The rows are grouped in 2 ways, from coarse to fine. Each group lies inside one group of the grouping before and may be the whole of it. The rows also spread widely along 2 directions, which tell nothing about the answers.
Known rows, each followed by its group in each grouping:
4,-4,-3,9,-1,10,1,0,-18,9,-1,-1,10,-6,-5,-8,10,6,0
tese zatu
11,-23,10,17,-4,-7,-2,-1,-8,23,-11,-7,-10,8,13,2,17,-1,2
mufab Dogog
10,15,12,-1,-12,9,0,-11,4,10,5,5,3,-9,-2,9,0,5,16
sima nopif
8,-26,12,39,-3,-6,-3,4,-3,18,-39,5,-32,11,15,-25,19,-3,12
raton rok
1,1,-26,-12,4,-6,3,5,-17,1,7,-11,10,1,-4,-4,10,-1,-5
tese koz
-12,10,14,-8,-12,-3,15,-16,5,15,-6,11,-2,-2,1,4,6,19,18
sima redov
4,5,22,-6,-22,3,28,-6,-3,19,-6,3,4,-12,-5,11,-2,-7,17
sima Mabe
6,5,-19,-1,27,11,-10,-7,-25,-9,17,3,-10,4,-1,2,-17,5,-2
fori kapi
12,0,-8,2,7,11,-6,-12,4,13,12,4,-6,-4,-1,-5,-12,15,1
sima pive
3,-1,-12,-6,18,-3,-6,-1,-30,-4,12,-6,-14,1,-1,-4,-15,0,8
fori sir
5,-9,-18,16,8,-11,-17,-3,-21,10,-20,11,-23,16,34,-23,-1,4,21
fori gogas
1,-7,13,-5,7,-8,19,6,6,14,2,1,0,18,6,3,12,4,-3
mufab Ger
-1,-9,-13,-9,-3,13,4,-6,-2,-21,10,-4,-8,-7,-10,-1,5,-6,-14
raton ril
-5,2,-15,4,13,-5,-14,-14,-29,-21,19,2,-9,4,5,-4,-18,5,-6
fori Sivim
3,-6,-13,1,14,-3,-9,1,-26,-4,3,-5,-20,-1,9,-9,-9,-5,9
fori sir
-17,0,10,9,-1,-16,10,-10,-31,-4,1,-2,-10,1,8,-10,-5,0,8
fori Sivim
-6,-2,-11,-20,-2,16,6,3,-4,-17,18,-2,-2,-7,-15,1,5,-7,-18
raton ril
2,-1,-11,9,8,-3,-6,2,-19,-3,-9,7,-13,18,18,-11,3,1,14
fori gogas
-1,4,-11,6,0,-11,12,5,-13,13,-7,-8,1,4,2,-21,19,-5,7
tese koz
-5,10,1,-18,-11,6,-2,-14,-3,-1,22,8,2,-10,-9,14,-8,15,1
sima redov

New rows. What belongs after each?
9,-10,-8,1,1,14,-13,13,-7,-15,5,-5,-16,1,-14,4,-2,2,-17
raton rok
-8,14,12,-20,-18,-3,16,-9,5,5,15,3,0,-10,-15,12,-8,15,2
sima redov
12,-25,0,11,-6,-5,-3,2,1,8,-2,-11,-5,9,2,11,6,1,-9
mufab Dogog
1,1,-8,-4,4,12,-1,-2,-16,-6,20,-11,17,-9,-17,2,-4,4,-13
tese zatu
-11,0,3,-2,-1,-5,11,4,-26,-6,4,-12,-16,-6,0,1,2,-7,12
fori sir
-7,-1,4,10,12,3,15,-2,-25,-5,-1,-1,-19,3,-11,8,-3,7,4
fori kapi
-7,5,-3,2,5,-6,5,-9,-27,-8,13,-6,-4,2,-2,-6,-7,2,-3
fori Sivim
17,10,-7,7,-2,14,-21,-17,6,13,2,6,1,-8,7,1,-10,10,16
sima nopif
-3,-7,-2,20,22,-1,7,-5,-27,2,-13,9,-19,8,15,-4,1,2,16
fori kapi
-5,3,-8,9,17,-1,7,3,-25,-8,-1,-1,-11,1,2,9,0,2,3
fori kapi
7,3,-25,-20,10,18,-9,3,-21,-22,31,-9,20,-3,-25,2,-8,7,-25
tese zatu
-3,-2,8,24,18,-6,14,-6,-31,13,-15,4,-16,7,15,-7,5,2,20
fori kapi
-3,4,-15,-9,-2,1,-5,0,-25,-17,6,0,-7,8,6,2,1,5,0
fori gogas
-1,-3,-19,-4,-1,-3,0,-2,-21,9,7,-6,-1,5,2,-17,11,-2,-2
tese koz
-1,-10,12,5,-11,8,2,8,-7,-4,-3,-11,-19,3,-15,8,13,0,-15
raton rok
0,2,-11,0,26,6,2,2,-26,-15,18,-4,-15,1,-7,11,-10,4,-2
fori kapi
6,16,14,-2,-20,12,4,-11,5,13,8,0,10,-12,-4,19,-2,13,18
sima nopif
10,8,5,-21,-17,16,3,-9,-7,4,10,9,12,-14,-11,19,-13,0,4
sima Mabe
13,-7,-7,-22,11,3,4,4,7,-1,30,-4,6,8,-15,16,-6,3,-19
mufab Ger
-10,0,9,23,9,-8,23,0,-24,14,-10,3,-17,7,7,3,3,-1,15
fori kapi
3,-2,-25,-2,8,-8,-3,2,-17,3,1,-12,4,10,2,-19,14,-3,0
tese koz
10,-2,-18,18,31,6,-16,-8,-25,-2,-4,9,-18,7,18,-13,-14,5,15
fori kapi
-2,2,-8,-1,21,10,7,-2,-28,-15,19,0,-5,0,-7,10,-17,6,-8
fori kapi
-1,5,4,-4,-6,5,14,4,-17,-6,14,-10,14,-11,-19,7,14,0,-11
tese zatu
-4,-9,-3,-16,-10,17,3,13,-5,-25,28,-13,-10,-5,-33,24,6,3,-36
raton rok
1,3,-13,-4,-1,-4,0,-2,-26,-5,8,5,-12,6,5,4,3,6,1
fori gogas
6,-15,-6,0,0,8,-11,8,-2,-8,-2,-7,-24,1,-10,3,4,-4,-11
raton rok
-4,-2,11,25,18,-9,14,1,-29,8,-18,2,-20,9,17,-4,6,5,19
fori kapi
7,8,14,4,-16,2,-2,-12,3,15,-5,4,3,-3,-2,6,-4,10,24
sima nopif
3,-5,-6,18,20,-3,1,-2,-22,11,-13,6,-18,11,13,-10,-5,4,14
fori kapi
5,2,-31,-19,5,6,-1,5,-18,-6,19,-12,11,2,-6,-3,0,-3,-9
tese koz
-6,-5,2,19,3,-19,3,-12,-25,3,-18,5,-19,9,26,-23,0,1,19
fori Sivim
12,10,4,3,-4,14,-5,-13,4,9,-1,4,6,-6,8,1,-6,10,19
sima nopif
4,-6,-18,0,20,2,-24,-1,-22,1,2,-3,-20,-1,14,-15,-17,-2,12
fori sir
3,-2,-21,-7,3,-2,-4,-3,-17,6,2,-10,1,8,5,-18,15,2,1
tese koz
11,-21,4,7,-10,-7,5,-1,-8,11,-2,-3,-4,7,5,14,11,2,-1
mufab Dogog
-17,6,7,-8,0,-5,18,11,-23,-2,4,-8,-10,-4,-3,1,8,-5,3
fori sir
11,-2,-30,-14,7,17,-20,-1,-19,-13,27,-5,14,-7,-9,-1,-8,10,-22
tese zatu
-5,3,-3,10,5,-8,-7,-10,-27,-18,9,-1,-9,4,12,-3,-12,-1,-2
fori Sivim
17,-15,-24,-9,7,24,-25,3,-6,-26,17,-7,-21,4,-14,4,-8,9,-24
raton rok
6,6,9,-6,-6,11,12,0,1,6,9,-1,-1,-9,-20,6,-1,8,-4
sima pive
11,0,-12,-28,16,6,-12,7,2,-7,32,-3,12,9,-8,16,-6,4,-21
mufab Ger
5,3,8,10,-1,0,10,-8,4,18,-5,8,-9,-2,5,-4,-6,12,10
sima pive
-13,6,8,10,-13,-11,22,5,-21,1,-12,3,-11,8,8,-3,14,-4,15
fori gogas
11,-22,1,0,-11,1,3,4,-5,10,2,-5,-2,5,2,12,13,5,-5
mufab Dogog
4,7,-6,-10,1,3,-6,-18,4,10,0,11,-3,-2,3,-1,-20,24,17
sima redov
-4,-5,-10,-8,12,1,-7,6,-27,-6,15,-4,-14,-4,2,-3,-6,-5,3
fori sir
-2,-3,1,10,17,6,10,3,-25,-7,4,0,-11,4,-3,4,-6,5,6
fori kapi
10,2,8,11,-1,3,13,-4,6,14,-5,9,-11,-6,7,-4,-9,14,5
sima pive
-9,-6,13,18,13,-9,21,0,-27,7,-8,3,-20,2,4,1,0,1,12
fori kapi
7,8,11,-18,-14,4,17,-5,-6,12,2,8,4,-13,-3,19,-8,-2,18
sima Mabe
9,11,13,11,-10,10,4,-12,6,20,-8,7,-2,-6,13,2,0,9,26
sima nopif
3,13,3,-8,-7,10,14,-2,-3,4,14,0,3,-11,-19,7,-11,8,-10
sima pive
0,-1,-12,5,18,-3,-14,1,-25,5,-9,-2,-22,2,19,-20,-10,-2,21
fori sir
0,2,-10,-3,23,4,1,3,-27,-16,21,-4,-6,-3,-3,7,-10,1,-7
fori kapi
-9,-1,4,16,18,-7,19,0,-23,3,-2,0,-11,6,5,2,7,0,6
fori kapi
-1,5,4,15,11,-2,12,1,-31,1,-2,1,-17,2,6,1,0,5,7
fori kapi
8,4,-10,-3,6,14,1,-11,0,5,15,1,-3,-4,-10,2,-14,12,-4
sima pive
-3,-1,-16,-6,0,-7,8,3,-16,6,3,-9,7,6,0,-7,14,1,4
tese koz
5,-19,5,-3,-3,7,1,6,-5,-9,-4,-8,-16,6,-11,4,7,1,-22
raton rok
-1,3,-18,-1,2,1,-11,2,-24,-6,5,4,-9,11,14,-2,-4,9,3
fori gogas
5,-2,14,-2,-19,5,12,-11,-1,22,-9,12,7,-12,6,8,-10,-4,18
sima Mabe
11,5,-1,-6,-2,8,3,-7,2,5,17,1,1,-11,-15,9,-12,12,-9
sima pive
